There are 3 nested groupings, the coarsest first. Each group lies inside one group of the grouping before and may be the whole of it. The rows also spread widely along 10 directions, which tell nothing about the answers.
Some rows, each with its group in each grouping after it:
[-17 -18  26   6 -30 -39   4 -32  26  29 -33  -1  -3   4 -16   0 -18  20
  -2 -33   8 -10 -15 -31  -1  -3  -3 -24  -1  10  13  21 -11  -4  -1   1] -> Kot Dagap Duk
[ -9   2  -6  -4 -17 -11 -23 -13  -7 -12  -4  -3  -6  -7 -19 -54  -1  34
  -8 -29  -9 -19  11 -21  -8 -15  -2 -30   6  18  17  21   1   8  -6   8] -> bog zogi Zitop
[ 26   7  -3  13   0  22 -25   8 -16  -1  -5   2  14  -6 -23  -1 -14  19
 -17 -19 -22 -17  -7 -19  -1  -2   5 -14  27  15  -2  14  11 -21   9  13] -> bog zogi rab
[ -4  -3  20  22 -25 -61   7   2   7  30  -4  18  42  16  -1  32  -6  -4
 -15 -21   2 -15  10 -18  19 -15   2 -14   8   1  -3  25   3 -28  -2   6] -> rivi zusev ved
[  9  -5  10  -7 -23  15  -7  11  17  26  17  41  -3  -7   4  -4   6  31
 -17 -65 -14 -10  -5 -28  14  16  -2 -17  16 -15  -1  14  -5 -10 -10   1] -> Dufe nom Tagik
[-19  22   3  12 -42 -43  12  -1   4  -4   3  16  19   3  -4  12   4 -17
  -4 -25  -5  -5  25  -7   8 -23  17   3 -16  22   4  15  -5  -1  -5   1] -> bog Rono mis
[  4  10  -4   3 -27 -20 -11  -4  -2   0  -6  22   5  -2  -2  -2  -5   3
   3 -28 -11  -2  10  -4  10 -14  -6  -2 -16  15  -1   7  -1   8   4  -4] -> Dufe Peg kun
[ 33  -2  27  25  -7 -11  -6  10  -4  21   3  23  32  -7 -25  40  -6  -7
 -24 -30   1  -4 -15 -14  26 -13   7  16  13   8 -11  10   9 -52   2  21] -> Dufe Peg Rubi
[ 25  -8   5  25 -10  27 -37  10   6   1   0   4 -15 -12  -9  19  -4   5
   1 -37 -14 -20 -37  -4  10  -4   2  -5   6   9  -3  -1  -5 -44 -11   7] -> ladet zuzul Razo
[-20  -3  18   7 -20 -40   5 -24  21   2 -18 -11  15  -2 -23 -12 -20   7
  -5 -21  22 -16   9  -4   5 -41  10   2 -41  30  28  15   1  -1   9  29] -> bog zogi veti
[ 13  20  -9  -3 -13  -9   0   0 -18   8 -26  21  24  14 -12   6 -27  16
 -16 -17 -34   1  21 -17  -6   9   0 -12  11  15  -2  18   6  24  30  -4] -> Dufe diba Sibo
[ 27  11  14   3 -19   2  -7 -11 -13  -5 -19  28  -3  -5 -40  -1  -8   3
  -8 -22  -8  12   1 -28  13  -4  -5  19  -7  23  -6  -3  11  -1  19  19] -> Dufe Peg muku
[-14  11   4  16 -19 -32   5   5   0   6   5   0  34  -7   0  23 -11   0
 -15 -27  14 -21  18   2   3 -30  24 -10 -12   7  13  25  -5 -20  -6  16] -> Dufe diba fitil
[ -4   1  10  11 -16  -6 -14  -8  10 -16   0   1   0 -18 -37 -21 -16  13
   4 -19  18 -21   7   1  11 -46  18   3 -45  29  26  11   5  -9   8  44] -> bog Zet leseg
[-17  17   9   8 -30   0  -8  -5   4  11   3  -8 -11  -7   6 -10   7  23
 -15 -62 -12 -16  -4 -23 -15  18   9 -26  26  -1   4  31 -13 -18 -27 -13] -> Dufe nom Zifa
[-22  29 -26  16 -24  -7 -13  13 -12 -15   0  -8  13   2  13 -14  -7  11
  -2 -27 -30 -15  14  11 -12  -8  19 -27   3  14   5  27  -2   0 -15 -20] -> Kot puno Guti
[  0  16  21  18 -21   0 -13  -3  -8  -9  -2  -5 -12  -8 -44 -17   2   7
 -17 -36   4  -8  -6 -28   4  -5  13   9   5  20   8  13  10 -38  -5  32] -> rivi Pelo tanok
[-13  -8  24  -8 -26 -13   9 -11  26  29 -18  14  -2  13 -22 -19 -18  36
 -19 -53 -11  -9  -6 -40   2  14   0 -20   8   1  13  22   0   5   6  15] -> Kot puno Fis
[ -6   2  28   0 -38 -42   9 -20   8  19 -15  24  -3   2 -32  -3   5  11
 -16 -41   7   3   8 -54   8   2   3 -11  14   3  -3  16  -8  -1  -8   6] -> Kot puno Pomat
[  9  16   3   8 -25  21  -9   8  -1  14   6  16   0  -7   5  22   3  12
 -11 -52 -21  -8  -9 -21   1  19   8 -11  24  -3 -11  17  -8 -22 -11 -12] -> Dufe nom Kol
[-15 -11   1   1 -33 -14 -13  -8  25   6  14  14  -2 -25  -3   0   2  13
   9 -37  18 -30   7 -19  11 -27  14 -26 -18   2  14  16 -16   0 -13  17] -> bog Rono dem
[ 32 -13  -5  13   9  17 -32   3 -13   0 -15  10  10 -12 -38 -10 -24  36
  -5  -8  -4 -19 -16 -18   5 -15   2 -23  20  11   6  14   9 -18  11  19] -> Kot Dagap Ralu
[ 17 -11  29   7 -27 -36 -19 -29   0  13 -23  20 -15   2 -39 -12   4  10
  -3 -27  -1   3 -11 -42  13  -4 -21  -3  11  15  -1   1   1  -6   3  10] -> ladet zuzul runed
[ 28   2 -12   6  -6  21 -32   8 -17  -3 -10  21   6  -3 -19  11 -10  20
  -3 -17 -23 -13   1 -22   8  -3   6 -14  17   7  -6   3   5   2  12   8] -> ladet zuzul fimak
[ -9 -10  18   5 -36 -65   5   8  20  21  26  51  27   5  -2 -13  14   2
 -18 -45   1 -14  25 -16  33 -30  -2 -12 -10  -2   4  20  -2  -8 -15  12] -> bog Zet nor
[ 18  24  18  20 -19 -18   5  -1 -12  -1 -26  25  13  17 -32  15 -12 -20
 -15 -17 -29  14   5 -15  15   0  -2  34 -10  27 -13  -4  15  -5  25   9] -> ladet dol ropib
[-15  11  -3   8 -16 -26   2  11   0  -4   5  14  40 -10 -21  -3 -10  16
 -16 -18  16 -18  29  -6  10 -44  35  -7 -18   8  17  23   4  -4   0  30] -> Kot puno Guti
[ -8 -16  -3   3 -12 -23 -15 -21  28  14 -22  -1   3   5  14 -11 -37  24
  19 -21  -5 -16  -7  27   6 -28 -19 -17 -44  22  27  11  -2  18  18  -2] -> Dufe nom Tagik
[ -5  -4  10  13 -21 -18  -1   7  15   9  16  14  23 -11  -3  11   1   4
 -10 -36   9 -22   5  -4  19 -30  16  -5 -15   7   9  15  -5 -28 -11  16] -> bog zogi Zitop
[-13  -4   0  -1 -31  -1   2  -5  31  17 -19  19 -12  13  13  -1 -26  13
  13 -41 -28  -4 -11   1   9   7  -8 -13 -30  12  10   3  -7  19  13 -12] -> Kot puno Guti
[ -6  -8   2   5 -26 -38  -3  -4  18  30  -2  24  19   7  24  13 -11  17
   0 -38 -12 -13   7  -2  11  -9 -11 -26  -2  -2   6  19 -11   9  -2 -18] -> Dufe nom Zifa
[ -6  -6   7  13 -12 -40  -3 -13   3  20 -11  -5  40  -8 -11  25 -25  15
 -11 -16  21 -27  12  -9  -1 -34  17 -23  -3   7  12  32  -7 -15   4  17] -> Dufe diba Sibo
[ 23  -1  -3   7 -26  -1 -26  -9  -7  -7 -13  35 -28 -10 -23 -20   2   9
  13 -20 -17   9 -13 -28  14  -6 -16  -8  -2  17  -8 -11  -1   6   2 -10] -> Kot Dagap Duk
[ 10   3   3  11 -17  19 -23 -23  -5   1 -27 -19  -7 -17 -16  30 -17   9
   6 -15  -7 -19 -16 -31  -9   5  11 -18  17  20  -4  13 -12 -16   6  -5] -> bog zogi veti
[ -5   8  14  14 -20 -15  -6  15   8   3  17  16  12   0 -16 -11   9   9
 -22 -50  -1 -17   5 -10  12 -17  16   0  -2   3  11  17   3 -30 -16  24] -> ladet zuzul runed
[ -1   1   9  21  -7 -22   5  11   7   6  -7  10  32   2 -24   1 -22  11
 -21 -22   3 -12   0   0  10 -31  21   1 -14  15  17  19  11 -24   5  26] -> Kot Dagap Duk
[ 10   1  34  10 -26   0  -3 -26   9   1 -17   5 -20 -15 -42   5  -2  -3
  -3 -29   9   2 -17 -33  13 -10   2  18 -15  28   4  -5  -2 -25   5  25] -> bog zogi Zitop
[ 15  13  -3   8 -17  31 -15   7   0  -6 -13  19 -27   4 -19 -29  -8  16
  -6 -43 -39   5 -21 -16   3  19  -6  -3   3  18   2  -1   8  -5   4  -4] -> Kot Dagap Duk
[  5  25   5  16 -21  -6   1   1 -24   0 -17   4  10   4 -28   0   2   9
 -28 -29 -25   1   3 -41 -12  20  16 -15  45  12 -12  25   3 -19  -9 -10] -> Kot Dagap Duk
[-26  -2   9  -5 -23 -32  -4 -20   6   4  -3 -11  21 -19 -23 -12  -4  29
 -11 -24  32 -31  26 -34  -7 -32  25 -30  -1   6  20  34  -8   1 -10  29] -> bog zogi rab
[ 10   7  10   4  -8 -10 -11 -14 -14  -5 -12   6  14 -22 -46  -8 -13  25
 -12 -12  23  -7  16 -26   3 -33  17   3  -7  17  15  14   6   0  12  34] -> Dufe nom Zifa
[ 30 -10   2   5  -3   2 -30   3 -20  -1  -3  24  14 -15 -49  -2 -14  29
  -7  -4  11 -17   7 -37  19 -26   8  -9  12   8   4   8  14 -12  19  40] -> rivi Pelo tanok

New rows. What belongs after each?
[ 10  27  -8   7 -31  -3 -19 -13 -29 -17 -24   8 -16   9 -18  -8   4   2
  -1 -20 -38   7   8 -31  -8  17  -5  -8  23  21 -14   6  -1  12   4 -22] -> ladet zuzul runed
[  6  10  10  12 -32 -26   3  -2  -2  21 -15  25   6  16  -5  16  -2   0
 -11 -37 -29   5   0 -31   8  16  -6 -13  25   5 -16  12  -4  -7  -4 -20] -> Kot puno Pomat
[ 22  11  22   0 -21 -18   7 -18 -14  13 -27  24  13   9 -55   1  -9   8
 -32 -20 -22   7  10 -61   2  19  -3   0  38  20  -9  18  14   7  26  15] -> bog Rono dem
[  9  11  -1  19  -6   0 -19   8 -10 -15   3  -6  21 -14 -35 -11 -10   8
 -17 -17   0 -24   6  -8   1 -28  21  -6   7  23  13  23  14 -24  -1  30] -> bog Rono dem
[-27  12  -8  -8 -31 -28  -3 -20  -4  -4 -18  -8   6   2  -2 -21  -7  21
  -2 -24 -13 -13  24 -20 -13  -8   6 -31   1  18  12  28  -8  25   1  -9] -> bog zogi Zitop
[  7   6   7   6 -23 -43   2   7   6   1   9  41  23  10 -25 -28   1   0
 -20 -27 -12  -2  22 -11  24 -25  -5   6 -13  20  10  11  18   7   9  22] -> bog Rono dem
[-16   2  23   6 -30 -11   1  -7  27   6   9   3 -11  -7 -15 -24   4   9
 -11 -56   7 -14  -6 -16   8 -14   7   2 -22  12  20  11  -1 -20 -14  25] -> bog zogi rab
[-14   6  -6  11 -28 -39 -20 -26  -2  -6 -11  -9   3 -17   1  -3  -7  10
  17 -12  15 -13  14   1  -2 -37   3 -18 -20  19  14  17 -14   9  -9  -7] -> Dufe nom Zifa
[ -9 -11  12 -10 -19 -36   8 -10  11  26  -9  20  34   5 -14  -3 -19  32
 -19 -35  11 -18  22 -24   5 -16   6 -22  -4  -2  13  32   0  14  10  22] -> Dufe Peg muku
[ 15   4   7  -4 -22  15 -25  -5 -11   4  -5  23 -24  -9 -36 -38  11  35
 -18 -48 -20  -4  -9 -58  -2  22  -3 -27  44   0  -9  14   1  -7 -14   3] -> Kot puno Guti
[ 11   8   4  21 -15 -50 -19 -21 -21  -1 -20  -1  17   1 -14  -3  -6   1
  -7  -4  -8   0   4  -3   2 -23 -14  -9  13  26  -3  19   5 -10  -2 -16] -> Dufe nom Tagik
[  0   4  11  -8 -39   6  -7 -18   5  -1  -3  22 -16 -28 -19  14   6  11
  11 -38  19  -5   7 -38  11  -9  14  -1 -16   1  -4   2 -16   3  -6  15] -> Dufe Peg muku
[  9  18  -6  -2 -29   0  -7   4 -12  -5   2  31   0  -3 -23 -13   7  10
 -12 -29 -25   0  18 -39   3   5   7 -10  20  14  -6  11   2  11   5   3] -> bog Rono mis
[  0   9  -4  12 -18  35  -6  20  25   1   7  13  -7   7   8  -3 -24   8
   3 -47 -37 -17 -14  21  10   1   6   1 -36  19  12   6   5 -11  11  11] -> bog Zet leseg
[ -4   8  23  15 -29 -41  10 -12  11  26 -18   6  17  17   2  20 -10  -6
 -17 -43 -16  -1  -6 -10   4   9 -10   1   6  14  -5  22  -1 -21  -2 -10] -> Dufe Peg kun
[ 38   1  23  18 -10  -3 -16  -1  -7   8   1  33   6 -16 -34  18   0   1
 -10 -25   6   3 -12 -20  27 -19  -1  21  -1  13  -5  -5   5 -31   4  20] -> Dufe nom Zifa
[ 14  18   0  13 -16 -17  -7  -5 -28  -3 -14   4  38 -13 -22  40 -12  -3
  -9  -2   6  -4  18 -18   4 -21  22   0  11  15 -10  21   1 -14  10   6] -> Dufe Peg Rubi
[  3  14  12   4 -18 -29   2 -16 -16  -3 -25   7  14  10 -35 -18  -9   9
 -21 -15 -15   3  17 -30   1  -7   0   1   9  30   3  16  11   5  17   9] -> bog zogi Zitop
[ 11  17 -16   7 -26 -20 -10   6 -15 -12   0  31  22  -8   0  19  -7  -9
  11  -7  -9   5  23   8  21 -34   5   8 -28  18  -5  -1   0  13  15  -3] -> Dufe Peg Rubi
[ -9  19  20  10 -20  -7  -2   1   3   8  -9   4  -2  14 -20 -28   0  14
 -30 -57 -28  -9  -3 -26  -7  22   2  -3  19   7   1  24   8 -17  -8   8] -> ladet dol ropib
[ 15  -3  -7  -4   4  13 -21   6 -13   2 -17  14   8   3 -42 -51 -22  53
 -28 -27 -24 -12   0 -34 -10   5   0 -33  32   9  13  24  19   8  15  17] -> Kot Dagap Duk
[ -2 -16   3   2 -21 -18 -16   2  25   4   7  29  -4   0  -7 -26  -6  19
   6 -37   3 -16   2   4  25 -35  -5  -2 -43   9  24  -1   2   6   4  27] -> ladet zuzul runed
[ 14  -8   0  12   3  -6 -16  10   0  13 -10  16  39  -2 -19  21 -31  19
 -11 -10  -3 -25   6  -5  13 -27  13  -7  -7   3   7  15  12  -6  23  29] -> ladet dol ropib
[ 27   5  10   9  -9  -5 -10   7 -12  18 -11  27  18  20 -27 -10 -15  18
 -30 -30 -45  -5  -1 -29   5  20 -13 -16  38  15 -10  23  18  -9  18   3] -> bog Zet leseg
[-12  14  18  22 -26 -29  10  -3   7  10 -11  -7  26  10  -8  22 -15 -11
 -17 -29 -16 -14   7  -1   1  -8  15  -3  -2  23   4  29   0 -26   2   3] -> bog Zet nor
[-17  12  -1  -1 -26 -26  10  23  14  20  17  32  21  19  15 -26  -2  20
 -29 -66 -26 -13  21  -2   5   3   1 -19  -4  -4  13  27   2   3  -7   3] -> Dufe diba Sibo
[ 15  11   1   0 -22 -14 -25 -15 -30  -4  -8  13  -1 -11 -25 -17  12  21
 -13 -28  -8  -4  11 -46  -4   5  -3 -24  42   5 -14  23  -3  -3 -13  -5] -> Dufe Peg muku
[-23   6  -8   7 -23 -21   1  25  27   6   8  18   9  29  28 -30 -10  13
 -12 -58 -39 -14   8  29   7  -9  -3 -10 -30   8  23  13   6   8  -1   0] -> ladet zuzul Razo
[  3  16 -22   3 -17  12 -22  -2 -18 -13 -23  -1  -7  11  -9 -14 -27  18
   9 -10 -38  -6   7  -7  -6   7  -4 -15   0  24   5  10   9  19  26  -5] -> rivi Pelo tanok
[ 15  11 -13  11  -4 -18 -15  22 -20   5  13  26  40   1  -9  -9  -8  19
 -28 -28 -17 -16  22  -6   7 -17   8 -21  22   1   1  27  10 -10   0  10] -> Dufe diba Sibo
[  2  -1   0   2  -6   4 -19  -2  -9 -14   6  -1  18 -27 -36 -20  -6  30
 -12 -17  20 -27  15 -20   4 -39  26 -12  -7  14  19  19   5 -12   0  40] -> bog zogi Zitop
[ -7   6  24  11 -27   2   3  -6  14   7   1  -3   5 -16 -33  13   0   5
 -22 -45  13 -22  -4 -35   1  -4  28  -2   8  11   9  24  -3 -31 -11  31] -> bog Rono dem
[ 30  -2  14   5 -11   0 -18  -1 -13  11   2  29   8 -20 -41   7  -1  18
 -21 -32   7  -8  -2 -43  11  -7   6  -6  23   1  -7  10   2 -24   0  25] -> Dufe diba Sibo
[ 27   7   8   2 -22  29 -25  -1  -4  -8  10  30 -27 -31 -34  -5   7  11
   2 -43   6  -3 -10 -33  15  -8   6   8  -8   7  -3  -7  -5 -19  -4  24] -> Dufe diba Sibo
[-20  24   9   0 -42 -33  19  -1  -3   5  -7  19  24   7  -6  29   7  -3
 -14 -33  -6  -4  35 -31   3  -2  27  -2   3   2  -4  19 -10   5  -2   1] -> ladet zuzul runed
[ -7  -6  -2 -14 -27 -44  -6 -10   2   6  -2  33  22  -5 -13 -23  -8  27
  -2 -22  13  -6  33 -18  14 -33  -1 -17 -23   5  13  17   1  34  11  16] -> Dufe Peg Rubi
[-32  13  21   0 -43 -32  20  -9  18  15 -11   7  -4  22  -9 -14  -6  10
 -15 -53 -11  -3  12 -26   2  13   4  -5 -10  11  14  20   1   3   2   9] -> rivi Pelo tanok
[-10 -13  -2   8 -11 -35 -16 -16   4  20 -17 -16  36  -6   5  17 -30  25
   2 -14  12 -29   4   2  -5 -28   6 -37   0   8  14  37  -6  -4   3   4] -> Dufe Peg Rubi
[ 23   0  11  10 -27  17 -22 -24   6  -2 -17  14 -30 -25 -19  26  -6  -3
  25 -21   7   3 -24 -17  15 -12  -5  14 -24  21  -5 -15 -12 -11   8   1] -> Dufe nom Kol
[-15  22   0  17 -20 -11   2   8   4  -9   9  -3  23 -13   1  14  -5  -2
  -7 -31  11 -14  14  20   6 -35  31  10 -30  16  15  17  -2 -25 -11  14] -> Dufe nom Tagik
[ 15  11  -5  -7 -23   7   1  25  -5   2  11  61  15  -3 -21  -8   2  20
 -17 -34 -19   2  22 -30  25  -6  13  -1   0  -3  -5   2   8  15  10  15] -> Kot puno Guti
[  7  31 -14  11 -19  10 -12  21 -22 -21  19  18  19 -22 -13   8  11   2
  -9 -23   2  -9  23  -2   8 -30  30   8  -6   9  -1  11   1 -14  -8  10] -> Dufe nom Kol
[-25  18  -4   3 -50 -49  12 -11   9   7  -6  17  10  11  14  12   2 -10
   5 -28 -20  -5  27 -16   1  -6   4 -18  -2  16  -2  19 -15  19  -3 -23] -> bog Rono mis
[ 12 -12  19   1 -31 -16  -5 -15  14  16 -14  41  -8  -6 -27   4  -4  12
   3 -29   1   4  -5 -37  24  -8  -6  -1 -10   7  -5  -4  -4   4   8   9] -> Kot puno Guti
[ -9  18  -1  18 -16 -29  -9  19  -9   7   6  12  28  17   3 -12   2   9
 -29 -41 -30 -18  13  -6   0   1   5 -17  24   0  -4  30   7 -13 -13  -6] -> ladet dol ropib
[  1  -1  14  -1 -11  -8  -3 -15   1  13 -32   4  10   4 -39 -12 -26  31
 -18 -23  -8  -8   0 -34  -6   1   7 -16  12  16  11  21   8   5  18  19] -> Kot puno Guti
[ 10   3  -6   6 -14 -15 -24  -6 -14 -12   2  13  17 -25 -22   0  -5  11
   5  -9  21 -15  17  -8  12 -45  14  -6 -17  12   4  11   1  -3   0  24] -> Dufe Peg muku
[ 11   6 -16   9 -21 -11 -20  12 -15  -9   6  30  17 -16 -12   7   0   9
   6  -8  -1  -9  16 -13  19 -35  14 -13  -3   4  -4   5  -2   1  -2   4] -> Kot puno Fis
[-28  24  -7  14 -22 -19  -1   7  -3  -6   5 -23  35  -8   9  12 -10   6
 -12 -32   6 -23  20  14 -12 -25  34 -15 -10  10  15  39  -6 -18 -15   6] -> Dufe Peg Rubi
[-16  17   1   2 -39   6   8   5  18   9 -10  17  -6  15  15  26  -5  -1
   2 -50 -30  -4   5  -8   5  15  14   0 -17   6   2   4 -12  11   4  -8] -> ladet zuzul fimak
[ 28   3 -10  28  -9  13 -51   1 -25 -16  -2  -5 -17 -12 -22 -13  -5   9
  11 -10 -16 -15 -23  -7   8 -13 -10 -12  16  23  -3   4  10 -33  -3   4] -> rivi Pelo tanok
[-31   7  -3 -21 -56 -10   9 -22  24   1  -6  21 -19 -13  -2   2   1  13
  19 -37   5 -10  27 -39   0  -7  17 -19 -26   8  11   9 -24  39   2   3] -> bog Rono mis
[ 31   5   7   8 -28 -17 -29 -26 -20  -4 -19  28 -24 -16 -29   2   4  -5
  12 -13  -5  11  -7 -35  12  -7 -20   0   4  21 -15  -9  -9  -1   5  -7] -> Dufe diba Sibo
[ -1  -9   4   5 -25   8   6   0  29   8 -11  28   1 -13 -10  30 -24   5
  18 -22  11  -7  -7  -4  23 -29  18   7 -52  11  12  -9  -8   4  17  19] -> Kot Dagap Duk
[ 15 -27  21  16 -13 -16 -24 -22  20  34 -14   4  -1  -8  -3  19 -16  19
   5 -34   5 -18 -36 -12   9  -8 -20 -21   9   4   3  15  -9 -28  -3  -3] -> Dufe nom Kol
[-13  18   0   9 -23 -13   3  -3  -8   8 -22  -4  21   7  -8  14 -16  14
 -15 -26 -21 -11   9 -23 -12  10  19 -26  27   8  -3  32  -3  -4  -1 -12] -> Kot puno Guti
[ -8 -28   6  -5  -9  -9 -13  -4  28  20   8   7  25 -17 -24 -13 -20  44
 -14 -34  23 -45   7 -23   6 -31  17 -38  -3  -3  29  34   1  -4   2  44] -> bog Rono dem
[  4   8   0  -2 -28   0   6  -2   5  14 -22  28   2  11 -10  11 -18  15
  -1 -29 -25   1   7 -27   7   9   4 -11  -2   7  -3   5  -3  21  19  -4] -> Kot puno Pomat
[-17  -2 -24  -2 -31 -28 -31  -5  -2 -13   1  12  -2  -9  11 -23   4  25
  13 -21  -1 -22  23  -6  -1 -32   4 -37 -13   4  12  15 -13  25 -12  -4] -> ladet zuzul Razo
[  1  -2  15  17 -17   4  -4   7  21  14  -8   9  -7   7 -11 -12 -14  14
 -14 -49 -20  -9 -26  -8   5   5   1  -7  -3  10  10  11   3 -28  -6   6] -> Kot Dagap Duk
[  4   1   8  10 -17  13 -15 -16   2   4 -18 -16   3 -22 -14  31 -19  11
   4 -25  11 -20 -12 -13  -4 -10  16  -7  -4  13   5  17 -10 -24   1  13] -> Dufe Peg kun
[  1  14  -6  -1 -35 -16 -13  -2  -6   0  -1  25  -7   3   5 -16   6   7
   1 -39 -24   5   9 -13   8   4 -13 -13   1  10  -6   9  -2  13  -6 -18] -> Dufe Peg Rubi
[-22   1  10  -3 -21 -28  17 -13  21  26 -24  -1  25  23   1   1 -30  19
 -17 -33 -18 -13  12 -13  -7   1   0 -20  -6  15  17  26   3  16  21   6] -> bog zogi rab
[-18  22  -6 -18 -37 -28  15  -7  -1  -6  -6  36  10   0  -7 -13  -3  15
  -2 -26  -1   6  48 -15   7 -18  11   1 -31  11  11   8  -3  45  15   5] -> Dufe nom Tagik
[  6  33 -14   6 -22   3  -2   5 -19 -12 -14  14  14   5  -5   6 -13   3
  -5 -17 -29   6  19   3  -2  -4   7   6  -8  23  -2   8   6  15  19 -10] -> Dufe nom Kol
[  7  -7  21   5 -36  -3  -3 -18  13  19  -5  17  -1 -24 -22  48   2  -1
   4 -29  13 -14  -6 -53  12  -3  17 -12  16   3  -9  10 -20 -19  -4   9] -> bog Rono mis
[  1  -2  -5 -11 -37 -24  -8   7   8   8  21  55   2  -5   9 -18  13  15
   2 -49  -5  -4  21 -15  26 -15  -8 -14 -18  -8  -2   5  -5  19 -11   0] -> Dufe Peg muku
[ -5  23  -5   6 -17  16 -16  -4 -12 -20 -19 -13 -10   2 -26 -22 -10  17
  -8 -28 -21  -9   6 -12 -15   1  15  -3  -2  25  15  13   5   2   7  12] -> ladet zuzul runed
[ 29 -10   4  -2  -4  -7 -26  -4 -20   5  -2  28  26 -23 -46  -5  -8  33
 -15 -13  19 -13  12 -38  15 -28   7 -14  17   2   1  18   9  -5  11  35] -> Dufe Peg Rubi
[-12  17 -13  -4 -23 -32 -15 -19 -17 -10 -22  -2  -1   4 -15 -42 -14  25
  -6 -22 -15  -5  25 -13 -16 -10  -6 -26  -2  22  14  23  -1  29   7  -3] -> Dufe diba Sibo
[-26  14  32   7 -28 -23  27  -2  22  15 -11   8  27   3 -25  24 -13   2
 -25 -43  14 -15  18 -22   6 -13  35  16 -26   5  15  21  -1 -11   7  38] -> ladet dol ropib
[  7   6  -5 -13 -33  -6   0  13   7   9  20  61   6  -8   9   4  12  15
  -2 -45  -9   0  26 -21  26 -10   1  -5 -12 -10  -5   0  -7  20   0  -4] -> Dufe nom Tagik
[ -1  -7   9   0 -20   4 -17  -7  25  16  -2  11 -22   3  -1 -37  -8  32
  -5 -62 -16 -10 -21  -3   2   6 -19 -14  -9   9  17  13   0  -4  -4   2] -> Dufe nom Kol
[ -2  13  11   6 -14 -41   6 -12 -12  -4 -17   5  34  -5 -38   2 -21   6
 -16  -6  21  -6  29 -10   4 -40  17   7 -25  23  18  17   8   3  20  34] -> Dufe diba fitil
[ 35   5  -3  10  -8   3 -19  19 -13   0  11  45  11  -6 -18   1  -4   5
 -12 -26 -15  -1   3  -9  24 -14  -6   5  -1   7  -5  -4  12 -14  11  15] -> Dufe diba fitil
[-37  20   0   3 -28 -45  -6  -7  -9  -9  -3  -5  18   0 -16 -34   6  22
 -19 -32   6 -22  36 -24 -14 -18  21 -24   8   4  13  38  -2   8 -17  13] -> ladet dol ropib
[ -4  10  15  22 -14 -24  -3  16   2  10  18   7  26   7 -10 -18   9   5
 -38 -52 -14 -18   2 -10   7 -11   9  -7  18  10   6  29   9 -43 -22  11] -> bog zogi veti
[ -4 -10  -6  16 -30 -46 -21  -7   6  20  -4  13   4  14  23   5  -8   5
  14 -23 -19 -15  -4  -3  15  -7 -23 -34   6   6  -1  16  -6  -5  -4 -23] -> rivi Pelo tanok
[ 33   9  13  10  -5  19   4  24  -2  18  -2  36  31  10 -19  26 -21   6
 -28 -38 -27   4  -6  -8  20   8   4  19   2   8  -6   7  18 -21  26  21] -> Dufe Peg Rubi
[ 10   2   1 -11 -31  16  -1  -3  11   7   0  43  -7 -19  -2  29  -3  13
  11 -33   1  -1  10 -24  20  -6  10   3 -22  -1  -4  -6 -13  14  11   4] -> Dufe nom Tagik
[-19   5   8   0 -19 -53   8  14   6   8  14  36  46   3 -17 -13   0  16
 -28 -33  13 -21  42 -17  19 -38  22  -3 -17  -6  13  25   7   6   0  36] -> ladet dol ropib
